Every row belongs to one group in each of 4 separate groupings. Each group adds its own fixed numbers to the row, and there is some noise. The rows also spread widely along 8 directions, which tell nothing about the answers.
(in the rows, 128 means zero)
Some rows, each with its group in each grouping after it:
[141 134 130 158 121 128 179 109 158  99 109 114 112 129 188 123 156  93
 166 122 103 103 147 112 151]
sisu (0) j864 Y
[122 152 127 139 131 150 119  61 118 114 110 144 136 112 119 104 164 103
 155 149 135 127 156 154 101]
der (2) j111 Y
[176  51 113 118 129 120 115 175 191 194 141 122 127 125 131 168 104 144
 111 136 143 162 134 137 137]
Kunev (3) j111 U
[169 158 123 155 147 155 148 102 150 120 130 147 151 106 122  71 154  82
 159 123 115 142 171 138 140]
Kunev (2) j606 K
[ 69 143 153 108 108 145 109  59  67  94 127 138  79 108 123 125 144 135
 125 170 141 112 138 168  80]
der (1) j606 K
[165 158  95 152 159 141  99  70 155 177 136  66 153 160 133 131 151 115
 191 150 136  94 200 104 105]
sisu (0) j909 U
[111  92 143 152  92 109 175 117 171 123 121 127  75  98 225 128 154 103
 132 153 108 144 156 184 138]
Kunev (1) j909 K
[129 107 121 124 115 126 131 128 120 121 123 130 110 120 147 121 131 122
 119 128 149 135 110 139  98]
Kunev (3) j864 K
[144 101 158 109 143 154 100 100 150 185 143 150 110  98  78 172 122 154
 115 183 133 146 172 177 112]
der (1) j111 U
[ 99 128 116 142 126  88 109 156 166  98 133 108 154 136  99 105 126 115
 140 125 101 135 107 119 128]
sisu (2) j111 U
[126 197 159 100 159 178 128  76  48 124 174 128 113 143 100 140 125 147
 122 131 141  88 130 117  90]
der (2) j864 K
[174  99 112 113 113 144 153 140 113 157 146 142 105 133 184 140 121 131
 119  91 155 141 157 127 130]
Kunev (1) j606 U
[146 165 115 109 126 154 128 113  86 124 134 128 130 166 120 125 136 132
 148  97 156  96 139 102 107]
der (1) j909 K
[ 74 136 150 119 119 150 104  62 127 135 116 117  92 114 137 139 150 135
 152 195 120 105 152 164 100]
sisu (2) j909 K
[112 164 155 142 143 108 130 117 153  89 144  81 135 154 107 129 130 119
 163 143  89  89 133 115 140]
Kunev (0) j111 K
[116 105 147 116 116 111 155 143 128 123 156 115  99 141 182 156 114 141
 115 123 121 122 103 130 142]
der (2) j111 Y
[134 134 172 115 155 134 144 172 124 110 198 128 122 129  80 148  88 149
 108 128  98 119 109 124 148]
der (1) j606 Y
[158  92  84 121 129 132  97 144 155 163 128 121 136 138 112 129 113 129
 134 127 150 137 156 119 117]
sisu (1) j606 U
[130 129 119 108 134 156  87 116 165 153 107 110 136 150  86 136 131 140
 173 150 131 100 144 112 134]
Kunev (2) j909 K
[109 138 146 132 136 125 122  99 138 141 172  84  99 138 150 148 126 141
 133 175 117 104 154 152 106]
der (1) j909 K
[131  66 153  99  96 148 156 138 136 152 121 145  78 110 183 186 121 156
 117 139 120 123 133 141 164]
sisu (3) j606 U
[141 154 130 151 141 135 147  95  72  92 147 168 139  89 112  68 154  81
 120 115 146 163 137 149  77]
sisu (0) j606 Y
[144 149 101 152 133 118 137 134 127  99 141 124 151 130 129  84 137  94
 141  98 124 133 148 120 118]
sisu (1) j606 U
[141 149 103 149 145 118 133 123 142 120 167  91 140 142 148  93 122 105
 137 119 127 129 142 117 120]
der (2) j606 K
[128 101 131  84 100 138 121 159  98 132 128 174 108 130 104 143 120 154
 106  95 155 140 102 126 115]
der (1) j909 U
[159 147 110 121 148 156 137 120 119 154 160  93 130 166 150 140 116 133
 148 116 136  96 156  94 137]
sisu (2) j606 K
[108 122 115 109  99 117 128 118  80  97 119 131 108 153 152 133 131 134
 126 101 159 112 110 125  97]
der (1) j111 Y
[ 87 106 116  85  99 138  82 107  91 117 112 136  95 138 101 136 117 151
 122 146 166 119 118 135  86]
der (1) j606 K

New rows, each followed by its group in each grouping:
[128 116 161 130 126 116 152 165 190 108 137 134 127 118 107 133 121 124
 128 136  82 136 111 134 178]
der (2) j111 K
[122 109 153 125 140 135 105 109 116 160 162 137 114  85 107 133 131 137
 107 174 137 162 139 185  79]
Kunev (3) j909 U
[ 78 122 136 141 138 102  84 107 164 127 142  99 131 105  96 118 130 122
 135 187 106 142 136 163  95]
sisu (2) j111 U
[160 126 165 124 133 122 180 197 136  90 156 168 126 112  91 112 112 120
  98  83 105 150  78 102 160]
der (0) j864 K
[169 101  98 136 113 121 170 157 148 146 139 132 127 138 198 114 134 106
 128  84 146 152 126 116 139]
der (2) j909 Y
[157 206  96 117 173 170  67  92  79 139 141 123 193 164  30  91 141 127
 174 102 162 103 150  88  76]
Kunev (2) j909 U
[140  94 172  85 120 182 135 120 135 151 123 179  80  98  93 169 120 158
 114 162 122 129 150 157 154]
der (1) j606 K
[172 134  89 150 149 115  96 105 183 156 124  85 161 153 101 110 137 103
 163 140 148 126 166 109 107]
der (0) j111 K
[ 95 119 131 132 119 128 111  90 125 127 127 116  94 117 150 129 141 126
 145 172 134 118 150 171  87]
Kunev (1) j909 Y
[172 139 115 105 130 156 126 127  91 128 126 150 135 145  97 111 124 122
 137  85 161 128 129  95 117]
Kunev (0) j606 K
[153 144 164 109 130 146 158 150  87 105 149 189 130 116  77 123 126 126
  94  96 133 142 114 140 128]
der (1) j111 K
[116 188 127 149 150 137 116  72 109 114 153  88 133 145 127 103 150 109
 166 151 130  95 171 144  83]
Kunev (1) j909 K
[149 119 144 118 117 144 165 158  76  94 146 193 116 106 123 105 124 117
 100  78 140 154 109 141 125]
Kunev (1) j606 Y
[119 130 137 133 102 118 187 108  67 106 148 121  88 148 237 149 137 118
 119 100 143 107 139 142 112]
sisu (1) j111 Y
[141  95 134 126 121 126 141 146 110 151 164 160 104 102 146 116 122 121
  86 124 154 177 130 171  88]
Kunev (1) j909 K
[161 116 106 126 147 133  97 141 147 155 161 123 144 125  80 118 111 132
 122 132 144 149 149 128 107]
der (1) j606 U
[121 149 162 127 137 148 140  78 123 141 170  93  90 123 164 169 128 149
 146 171  99  92 181 148 133]
der (1) j606 U
[133 110 123 108 116 152 141 113 135 148 120 111  87 156 173 172 126 144
 140 138 137  88 149 113 134]
sisu (1) j864 K
[120 101 105 101 110 134 116 126  60 140 149 147  97 131 146 124 111 135
  87 113 184 145 125 140  64]
sisu (1) j606 K
[173 184 137 135 154 154 151 130 111 105 158 144 159 130  83 103 136 115
 146  91 111 116 154 106 149]
der (1) j606 U
[139 140 126 113 125 151 143 130 103 102 128 158 131 128 122 107 133 119
 139  97 135 127 118 112 139]
der (2) j606 Y
[110 163 128 135 134 136 121  98 109 122 141 116 137 128 127 111 150 119
 150 134 123 115 142 131 104]
sisu (2) j909 U
[158 156 149 120 145 162 156 114  73 143 179 133 114 143 151 144 126 134
 127 113 142 110 155 138 106]
Kunev (1) j909 Y
[116 109 143 113 123 127 109 162 148 103 107 162 130 107  49 120 123 130
 123 124 117 135  92 110 132]
sisu (0) j864 U
[119  90 141  92 125 136  92 158 122 137 150 153 108 110  73 144  98 157
 104 138 136 148 116 143 114]
Kunev (1) j606 U
[ 96 116 165 122 124 145 106  83 141 108 109 157  95  78  75 131 144 128
 132 188 119 133 124 161 101]
der (0) j864 Y
[142 171 129 136 142 151 150 105 122 105 136 116 134 143 139 119 146 115
 161 115 116  93 135  99 137]
der (2) j864 Y
[138 120 145 154 131 120 166 117 161 132 157 116  94 104 190 135 138 111
 126 146 104 134 163 160 131]
Kunev (1) j864 U
[124  86 199 109 122 151 145 120 147 145 131 183  69  58 109 162 129 141
 101 171 102 158 131 175 135]
Kunev (0) j864 U
[ 59 101 175 140 120  92 130 126 133 100 175 136  84  58 149 109 119 124
  90 174  90 178 110 202 106]
Kunev (2) j606 U
[161 154  44 191 154 106 102  99 156 111 136  90 187 128 147  26 153  54
 171 111 154 157 165 128  75]
Kunev (2) j606 Y
[105 110 171 130 109 107 184 169 131  79 152 154  83 101 162 126 121 122
  93 120  94 146  97 156 143]
Kunev (1) j864 K
[141 132 155 120 136 153 154 137 125 122 134 135 119 126 118 148 126 134
 125 132 113 102 120 120 142]
sisu (3) j864 K
[128 149 137 147 155 114 108 151 156 117 166 140 166  97  52  79 129 110
 120 136 108 164 116 143 110]
der (2) j909 U
[121 173 124 128 157 107  95 130  82 108 182 106 159 155  71 109 115 131
 116 110 145 122 121 119  74]
der (1) j111 U
[119 189 153 132 148 133 131 107  57  77 179 128 145 118  94  98 136 125
 125 113 120 115 114 132 100]
der (3) j606 U
[134  92 112 128 115  79 145 192 130 101 167 125 120 132 139 100  99 118
  88  89 139 166  78 110 117]
der (0) j606 K
[133 127 122 127 131 162 111  94 106 134 108 154 139 106 100 119 155 117
 144 149 152 129 140 148  92]
sisu (3) j909 Y
[118 116 135  89 125 147 108 150 135 129 126 145 112 135  78 141 109 155
 118 130 136 122  91 105 130]
der (2) j864 K
[135 152 155 155 148  98 153 152 124 100 188 136 141 105 112  97 127 104
  96 115 104 161 127 159 115]
der (1) j111 U
[163 126 116 104 113 155 138 147 111 131 112 168 130 142 102 120 136 131
 126  83 156 130 124 109 129]
der (1) j909 K
[156 110  85 140 126 123 124 141 150 127 132 107 136 149 157 111 122 108
 153 112 144 126 151 115 125]
Kunev (1) j606 Y
[133 161 104 103 117 158 100 110  85 110  90 139 156 154  85 113 155 130
 171  88 158  93 120  95 111]
Kunev (3) j909 U
[ 62 109 124 108  96 101  95 121 158 120 121  56  81 176 166 173 113 167
 153 168 120  73 119 118 125]
der (1) j909 K
[150  94 150 120 100 153 188 168 110  97 117 214 104  86 138 117 133 111
 106  89 120 156 119 146 160]
sisu (1) j606 Y
[138  87 127  94  93 161 135 108 138 180 101 134  81 137 197 173 137 154
 151 125 144 114 156 127 146]
Kunev (2) j909 U
[130 183 101 122 137 149  83  92  78 107 112 138 162 146  62  84 158 115
 162 104 166 110 148 117  73]
Kunev (1) j909 U
[140 133 119 112 125 133 113 109  94 130 132 137 118 130 112 121 135 128
 121 110 163 136 122 110  85]
der (0) j864 U
[108 139 125 144 118 112 145 124 123  95 137 118 112 123 161 113 140 105
 129 121 116 120 134 131 110]
sisu (1) j864 U
[ 87  94 142 153 107  83 155 148 177  94 135  97  98 129 185 146 125 118
 133 153  89 116 124 157 144]
sisu (1) j111 Y
[104 120 161 123 113 113 140 120 124 100 128 134 100 118 135 130 133 123
 123 135 118 132 118 147 120]
Kunev (0) j111 K
[144 158 144 128 171 137 114 168 127 106 162 132 172 147  23 130 106 133
 133 121 110 110 118 108 128]
sisu (1) j111 Y
[127 122 110 128 126 129 126 136 122 112 126 128 122 143 129 123 125 119
 132 118 141 113 124 116 105]
sisu (1) j864 Y
[106 115 116 133 107 110 109 129 138 112 120 148 123 105 112  95 144 114
 125 130 137 158 125 153  94]
der (1) j909 U
[ 77 134 174 130 124 112 138 135 127  86 151 127 103 116 110 139 121 130
 115 161  95 117 118 163 121]
sisu (1) j111 K
[159 150 100 180 151  74 129 150 170  95 157  99 182 131 102  56 135  71
 132 106 123 163 124 120 101]
der (0) j111 K
[ 71 175 131 107 107 127  99  88  61  83 124 121 114 151 111 122 149 143
 149 123 141  87 117 122  83]
der (1) j909 U
[144 148 142 150 133 136 175 102 145 124 161  89 101 139 203 137 135 113
 156 137  98  96 182 137 155]
Kunev (1) j606 K
[165 143 116 140 152 113 119 147 138 143 167 111 159 138  95 105 124 118
 130 106 134 143 128 105 107]
der (0) j909 U
[100  84 151 150 105  92 153 150 167  88 128 149  98  91 159 121 131 105
 114 145 100 159 117 180 132]
Kunev (1) j111 Y
[115 141 120 115 118 132 109  85  89 129 129 112 108 151 147 143 137 136
 141 124 155 107 154 137  88]
Kunev (1) j111 U
[128 124 108 133 126 128 100 104 113 128 128 125 140 122 112 107 146 118
 137 142 158 138 125 143  76]
der (3) j909 Y
[144  92 122 141 135 127 126 132 142 136 149 165 116  78 109 102 126 107
  92 153 149 184 133 174  82]
der (1) j864 Y
[154 135 113 100 114 170 128 106 113 132 105 135 117 156 126 141 135 138
 153 109 151  94 154 102 142]
der (1) j606 K
[188 119 145 122 134 182 173 130 134 148 128 179 120 104 121 134 136 116
 128 120 123 132 174 140 158]
sisu (1) j606 K
[ 76 115 111 163 110  68 127 114 150  99 146  66 104 140 196 114 129 100
 126 158 121 129 134 159  87]
sisu (1) j111 K
[166 150 142 120 156 173 136 108 121 139 131 137 132 140  89 148 131 128
 154 131 127  92 147  91 133]
sisu (0) j864 Y
[ 94 162 111 115 123 131  95  87  51 102 140 136 135 136 106  88 143 122
 130 120 171 130 107 133  53]
der (2) j909 Y
[122 124 145 120 129 150 130 102 106 114 137 150 107 104 121 127 130 125
 133 148 129 124 151 159 112]
Kunev (1) j606 Y
[120 101  98 110 112 134  71  99 134 160 112 136 117 120 105 127 138 136
 131 156 170 143 150 152  71]
der (1) j909 U
[165 118 102 130 121 126 153 159 151 123 139 137 141 135 144  95 122 109
 130  88 135 148 122 107 151]
der (2) j606 K
[100 104 160  90  99 139 148 150  84 112 136 171  90 118 142 146 124 151
 103 107 134 136  83 135 129]
der (2) j909 Y
[171 176 154 134 137 172 175  79  81 123 134 177 127 103 126  98 173  95
 139 104 140 133 162 140 114]
der (0) j909 K
[117 151 119  87 111 149 121 112  46 125 140 139 112 157 135 123 129 146
 117  94 175 113 105 109  85]
der (2) j909 K
[175 119 144 110 143 168 128 136 114 131 127 183 140 109  61 117 122 123
 131 107 139 143 131 118 136]
Kunev (0) j606 Y
[110 170 131 142 129 145 114  69  92 101 119 130 137 112 112  89 166 105
 152 149 141 122 144 159  78]
Kunev (3) j909 K
[115 118 142 126 121 122 133 143 150 119 134 117 117 141 123 150 118 132
 129 140 113 113 133 133 137]
sisu (1) j111 K
[103  95 136 150 125 104 126  90 152 160 155  90  85 105 186 135 135 114
 120 196 125 149 159 178  80]
sisu (0) j909 K
[149 170 124 114 139 141 133 102  95 135 158  88 126 186 138 154 127 141
 147 114 146  76 154 102 118]
der (1) j111 K
[ 68 126 117 123 105 103  97 102  97  99 137 102 100 140 146 119 134 135
 131 147 150 114 111 149  69]
der (1) j909 Y
[169 139 144 117 120 161 177 121 111 126 115 174 124 122 149 121 149 108
 133  89 131 134 145 132 155]
Kunev (2) j111 K
[154  45 128 123 105 117 147 185 205 145 109 153 109 112 144 151 115 125
 119 129 121 160 128 152 166]
Kunev (1) j111 Y
[143 128 104  97 131 133 100 140 121 167 154 108 133 164 115 141 111 156
 133 110 155 122 121  96 111]
der (2) j909 U
[104 143 143  80 138 136  77 107  39 142 165 115 120 156  76 168 106 181
 103 133 169 103 101 123  63]
der (3) j111 U
[133 176 133 125 141 135 130 111  58  94 146 128 151 149 103 105 139 118
 132  94 153 111 117 123  92]
Kunev (3) j111 K
[163 107 113 126 124 139 137 102 133 163 131 117 111 147 175 157 135 126
 138 131 157 119 166 136 117]
der (1) j111 Y
[162 121 139 119 142 130 148 160  98 147 176 155 132 131 111 140 111 131
  91  98 140 148 132 138 113]
sisu (1) j111 U
[126 117 119 154 133  82 117 136 174 115 142  91 136 136 126 103 122 100
 136 139 121 144 128 134 108]
Kunev (0) j111 K
[123 130 179 117 117 138 166 152 147 116 146 145 102 116 134 158 131 142
 129 127  85 112 129 139 175]
der (1) j909 U
[190 132 117 147 139 130 175 193 148 114 149 188 173 101 105  56 138  79
 112  63 125 190 114 129 145]
Kunev (2) j909 K
[155 145 140 167 142 139 178 127 145  99 138 152 132  99 144 100 150  85
 136 125 103 133 152 143 136]
sisu (1) j864 Y
[ 95 118 131 139 110 113 129 137 158  98 112 137 120 112 118 104 144 107
 138 147 109 136 126 154 120]
sisu (1) j909 K
